The rows of a group lie close to one hidden flat surface of 10 dimensions, which passes through zero. Surfaces can cross.
In the rows, zero is written as 128.
Some rows, each with its group after it:
[149 172 100 120  98 107 152 105  90  98 120 141 159  87 112 147 176 157]
Z436
[119 143 119 114 140 124 115 128 102 131  99 123 109 140 149 124 130 122]
Z90
[129 186 112 106 108 176 114 111 116 124 137 135 131 166  96 152 145 146]
Z436
[141  83 135 186 138 173  98  87  87 162 164  99 170 113 115 102 143  93]
Z436
[105 100 123  95 135 104 116 141 150 107 107 120 154 142 123 124 118 148]
Z90
[103 136 106  80  98 133 120 135 152  87  86 126 167 153 120 132 184 167]
Z678
[188 129 123 130  99 124 113 139 143 128 155 110 108 143 123 111  87 132]
Z90
[154 138 135  93 104 133  93 129 139 112 133  95 163 130 131 161 129 115]
Z678
[105 144 103 110 110 127 112 108 103 136 108  97 109 140 127 145 121 128]
Z996
[105 117 127 115 135 141 138 129 124 122 115 118 140 132 121 167 126  96]
Z898
[116 179 166 189 208  95 127 121 159 114 141 189 130  94 147 114 125  61]
Z356
[ 78 142 123 106 130 144  97 108 152 104 144 133 192 151 112 136 146 140]
Z356
[149 116 140 115 129 142 119 135 117 141 112 108 150 150 115 133 121 119]
Z996
[112 130 138 145 182 115 135 140 117 143  81 163  70 114 148  89 154 139]
Z898
[132 131 137 105 127 138 113 124 111 113 120 117 133 116 128 141 178 126]
Z678
[154 100 115 154  92  82 164 145 138  48 164 119 122 149 104  74 138  99]
Z356
[188 121  98 151 103 137 136 135 152 127 146 101 116 146 121 161  40  65]
Z436
[141  81 116 163 136 139 172 161 171 112 118 144  69 158 116 110 105  99]
Z436
[143 123 115 137 123 115 133 133 125 122 122 112 126 138 127 128  94  99]
Z356
[156 159 180 165 139 141 132 124 150 162 194 167 127  81 149 137 130 125]
Z90
[ 90  95 127 148 102 117 154 100 109 137 149 103 188  94 118 144 142 120]
Z898
[160 154 126 128 132 139 127 125 135 121 126 142 144 114 124 154 133 119]
Z996
[ 55  81 163  88 169 133 129 145 130 134  95 120 137 142 132 142 148 126]
Z90
[144 123 149 129 128 139 123 140 125 128 148 132 124 123 140 121 137 129]
Z898
[232 127 109 204 104 118 176 127 115 139 161 133  81  87 131 125  86  80]
Z898
[158  75 167 148  56 103 184 140 148 115 227 122 130  79 106  95 172 185]
Z996
[190 138 133 126 101  90  70 120 128 136 152 104  96  79 179  79 128 172]
Z436
[121 170 138  71 121 151  53 122 133  95 157  92 138 187 129 147 115 102]
Z356
[145  99 155 130 101 110 144 131 138 125 176 112 154  89 130 145 128 124]
Z678
[106 132 132 144 168 131 133 146 130 134 110 162  57 155 140  74 138 142]
Z996
[ 89 200 110  95 144 143  73  66  68 149  92 114 173  59 178 203 179 111]
Z898
[ 88  73 112 106  90 125 166 129  77 113 105  95 128 137 106 107 194 164]
Z356
[134 143  86 107 132 139  87 113 141 121  86 107 125 163 106 152  91 117]
Z90
[110 151 145 127 152 173 114 124 135 153 140 130 142 156 127 175  92  84]
Z90
[199 167 137 156 134 149 121 133 121 151 144 151  57 124 139 115 119 125]
Z898
[219  74 168 128 135 152 167 196 138  89 155 146 118 142 127 139 119  77]
Z996
[126  90 122 133  90 133 136 116 115 124 157  97 153 119 116 127 149 130]
Z436
[153  99 101 146  90  76 168 129 130 112 133 103 122  88 127 138 102 112]
Z996
[124 150 152 114 159 181 121 132 101 137 119 147  84 140 137 151 171 114]
Z898
[118  87 113  98 156 117 131 166  92  96  75 110 100 162 160 127 115  76]
Z996
[ 94  92 127 148 108 105 165 126 151 116 172 123 160 105 125 138 114 115]
Z996
[110  99 116 134 121 112 151 140 139 127 122 119 145 140 122 125  97 118]
Z678
[112 118 122 143 160  96 154 142 147 109  95 167 108 106 130 104 147 144]
Z898
[145 129 120 108 130 167 115 144 124 144 109 136  81 168 118 112 134 167]
Z356
[147 132 133  88 104 142 100 155 156 135 129 101 113 179 137 139  80 131]
Z678
[145 128 152 113 124  95 126 138 130 105 146 115 112  96 149 137 136 109]
Z356
[ 90 145  93 139 169 150 132 115 103 123  67 154 133 139 131 138 150  97]
Z898
[179 121 170 150 129 114  88  90 115 192 141  74  61  42 148 140 137 115]
Z90
[130  79 114 115 110  63 135 142 139  81 133 109 212  70 177 146 118 100]
Z898
[126 154  80 135 115 127 133 119 117 132 106 131 101 152 125 118  98 137]
Z678
[160 124 137 131 139 103 122 149 176 109 119 144 150 109 143 130 121 113]
Z678
[128 123 148 135 109 127 151 124 142 133 159 127 125  99 119 145 140 138]
Z996
[153 106 155 133 123 134 147 138 138 132 166 117 129 111 121 169  96  88]
Z678
[ 37 118  49 123 103 123  81  66 139 116  84  71 224 127 135 168 115 100]
Z436
[129 188 118 156 181 154 137 138 143 134 100 198 111 181 101 105 105 128]
Z436
[130 192 128 118 148 136 110  97  45 140 108 148 163 123 113 109 184 166]
Z436
[123 123 132 181 110 161 162 117 110 146 167 102 147 183  81 122  91  68]
Z356
[132 140 107 138 132 109 165 134 126 110 105 151 136 123 114 138 118 121]
Z436
[131 138  90  95 128  97 115 126  99  98  56 109 112 114 149 143 150 118]
Z678
[144 132 120 113  97 134 121 112 131 121 141 104 136 115 111 155 138 135]
Z90
[152  94 127  73  87 141 160 155 120  80 133 115  86 122 115 162 181 153]
Z356
[156 114  83 115  74 115 149 124  61 113 102  62  97 139 133 153 108  81]
Z90
[ 21  89 184 113 167 153 135 123 115 155 128 126 166 118 129 136 191 137]
Z90
[183 209 154 112  90 122 138 109  59  85 161 101  52  89 140 168 214  79]
Z356
[ 73  49 120 188 164 107 188 116  62 133 112 120 124 125 100  75 146  97]
Z678
[ 96 155  87 156 119 189 162  95 115 127  94 156 120 184  47 111 187 160]
Z996

New rows. What belongs after each?
[112 155 131 112 141 144 149 157  76 126 113 142 102 170 168 131 128  96]
Z90
[108 123 119  85 139 170  62 113 151 141 101  92 130 192  86 138 114 143]
Z90
[183 112 144  87 123 138 134 155 108  78 121 132 174  90 142 189 175  99]
Z996
[135 142  98 152 107 108 127 122 137 122 144 126 100 138 134  96  94 134]
Z996
[110  93 134 126 105  87 166 117 105 133 125  99 121  81 123 136 153 141]
Z898
[143 105 104 100 122 145 119 144 171 128 115 156 128 125 127 131 121 197]
Z356
[116 126 103 125 136 126 107 122 109 113  82 117 139 159 122  96 143 123]
Z678
[160 147  41 217 100 146 126  67 158 127 119 134 161 155  43  88  98 130]
Z90
[100 115 198 130 166  87 106 146 167 165 169 146 181 109 156  93  88 156]
Z436
[117 170  85 121 132 153 123 131 157  97  92 171  96 211  74  74 152 190]
Z898
[129 154  97 194 137 166 162 102 102 149 119 138 120 145 111 153 100  52]
Z90
[157 121 152 105 158 131 110 174 174 117  95 132 113 151 145 143  96  91]
Z678
[128 126 165 161 113 137 162 116  84 158 162  89 124 133 115 150 115  56]
Z356
[ 44  73 142 182 180 120 148 115 141 160 106 138 174 125 113  95 132 109]
Z90
[ 89 150 125 107  90 183  92  79 147 126 172 107 188 110 116 188 172 141]
Z436
[143 106 109 128  76 109 148 112  99 105 149  96 179  77 141 156 155 116]
Z898
[158 135  99 134 115 126 135 126 136 111 120 129 121 130 117 141 109 117]
Z90
[111 119 145 135 140 170  94 122 136 154 145 124 129 165 122 107 125 130]
Z436
[ 88  70 184 128 188 124 132 174 195 132 145 152 165 155 137 120  79 102]
Z898
[158 130 153 117 161 138 115 147 104 142 105 133  48 124 155 116 145 120]
Z436
[ 94 140 127 109 112 139 107 100 134 123 147 114 199 118 125 162 140 134]
Z898
[123 141 111 129 133 140 129 120 138 101 127 150 182 118 125 156 138 111]
Z996
[149 146 113 148 106 142 125 122 137 128 154 136 117 153 109  99 120 148]
Z996
[160 144 112 130 104 147 122 113 134 114 137 125 101 103 133 154 153 122]
Z436
[118  99 119 153 122 114 157 150 180 121 130 151 155 153 116  94  99 139]
Z678
[ 86  58 151 114 123 146 138 159 162 127 134 103  92 158 135 116 138 126]
Z436
[127 127 129 118 129 142 124 134 141 111 117 130 146 147 117 133 148 122]
Z678
[135 122 114 122 134 115 110 129 118 106 108 133 174 126 138 101 146 139]
Z996
[ 97  96 143 124 135 117  85  82 169 152 128  99 173  82  95 131 149 160]
Z90
[103 120 150 152 163 107 123 127 143 160 143 151 132 107 150  97 109 147]
Z678
[163 157 129 146 141 161 104 125 127 142 141 130 109 166 115 123  92 102]
Z678
[ 72 128 156  99 176  94  63 119 124 144  91 116 176 108 173  96 151 148]
Z678
[152 144 135 150 133 147 150 112  97 128 152 144 151 117  98 134 146 126]
Z436
[129 117 105 143  93 113 157 125 128 125 146 119 132 125 117 122 111 142]
Z678
[123 145 115 154 123 107 135  94  86 138 144 141 112  79 135 104 156 160]
Z678
[141 139 133 144  89 178 148 124 166 124 189 133 143 178  61 139 113 144]
Z898
[112 129 140 100 130 146 100 132 126 142 125 109 120 154 137 133 122 130]
Z436
[133 114 131 131 103  82 127 129 101 113 135 103 125 113 141  77 150 143]
Z356
[140 132  54 204 146 118 184 126 195  83  81 194  94 110 117 125 117  92]
Z436
[118 145 113  97 165 119 103 130 143 129  73 159 112 100 159 144 135 154]
Z356
[101 100 158 178 149 146 131 110  81 189 145 117 136 110 147  96 142 112]
Z898
[174 157 112  86  73  80 159 178  91  76 159 136 142 129 196 133  98 131]
Z90
[199 147  96 128  79 122 127 138 116  80 158 135 110 131 134  95 150 153]
Z996
[ 98 113 155  88 104 161 117 134 113 106 155 117 156 148 124 123 198 166]
Z898
[ 82 129 137 136 161 136 117 104  95 147 120 132 191 139 113 113 139 128]
Z436
[119 146 101 135 128 136 118 108 118 112 106 135 147 147 111 106 159 139]
Z678
[124 103 145 129  80 126 146 121 134 158 174  81 115 131 102 145  99 131]
Z996
[156 103 142 168 118 121 121  82  94 137 171 115 188  31 136 136 176 116]
Z436
[135  96 113 125 110 111 129 134 142 132 126 117 149 127 125 110 103 153]
Z356
[ 72 105 109  81 137  75 135 131  91 144  68  86 106  94 178 165 102 114]
Z678
[143 153 108 133 141  89  78  97 135 132 103 118 136  55 183 148 117 112]
Z436
[158 148 144 174 150 117 135 123 138 152 143 154 110  87 154 129 102 101]
Z90
[142  91 113  79 137 124 120 170 154  98  96 131  86 139 141 139 119 146]
Z356
[ 92 103 172 153 128  80 115 117 126 148 168 111 182 103 147  67 141 146]
Z356
[142 136 138 161 135 124 121 118 146 142 147 148 134 110 130 103 126 142]
Z90
[166  99  97 145 112  76 149 132 119 124  89 103 124 104 127 114 101 117]
Z996
[174 149 124 146  97 143 154 119 138 129 158 131  93 126  94 145 119 130]
Z898
[ 59  83 109 120 117 112 177 123 110 108 105 114 158 113 114 148 164 126]
Z678
[ 86 110 182  98 163 128 105 139 140 157 135 114 141 121 148 155 115 117]
Z898
[139 109  60 136  85 110 158 115 171  91 124 144 195  91 103 158 114 159]
Z356
[ 87 158 113 129 133 111 103 105 140 141 148 126 111 121 160 132  87 125]
Z996
[128 121 119 119 119 171 157 131 155 127 133 157 134 118 102 176 143 147]
Z356
[ 98  92 180  81 120 119 159 154 107 154 154 109  68  91 159 163 151 154]
Z678
[106 122 143 123  94 160 144 139 141 108 188 148 178 172  96  95 161 179]
Z90
[132 184  81 149 146 148 127 108 155 110 101 168 137 153 101 136 111 125]
Z898
[141 217 143 106 102 205  89  93 182 150 199 138 154 159  74 212  92 136]
Z898
[127 118 120 150 109 125 140 134 193 120 157 139 146 132 122 133  87 122]
Z436
[109 197 144 101 159 116  82  96 143 159 115 145 129  78 151 174 130 145]
Z898
[151  63 142 166 106 140 151 123 153 127 181 104 150  90 123 154 117  80]
Z436
[162 116 123 138  82 121 104 113 106  95 152 101 173 135 104  68 186 161]
Z678
[ 85 144 167 162 165 180 158 126 167 166 181 195 124 139 106 125 131 155]
Z678
[ 94  73 163 141 174 162 151 167 136 131 127 149 128 172 126 106 130 101]
Z898
[196 160  96  79 127 138 129 148 154  78  87 142  59 126 110 197 124 118]
Z90
[108 100 159 134 151 152 123 136 125 145 135 133 114 141 127 107 155 133]
Z436
[ 75 123 106 139 135 101  99 106 157 108 131 128 218 143 121  98 104 129]
Z356
[ 78  96 113 179 138 136 148 110 145 133 126 140 181 154  84  85 133 135]
Z90
[105 128 149 102 151 130 127 124 121 124 109 134 164  88 140 173 167 122]
Z996
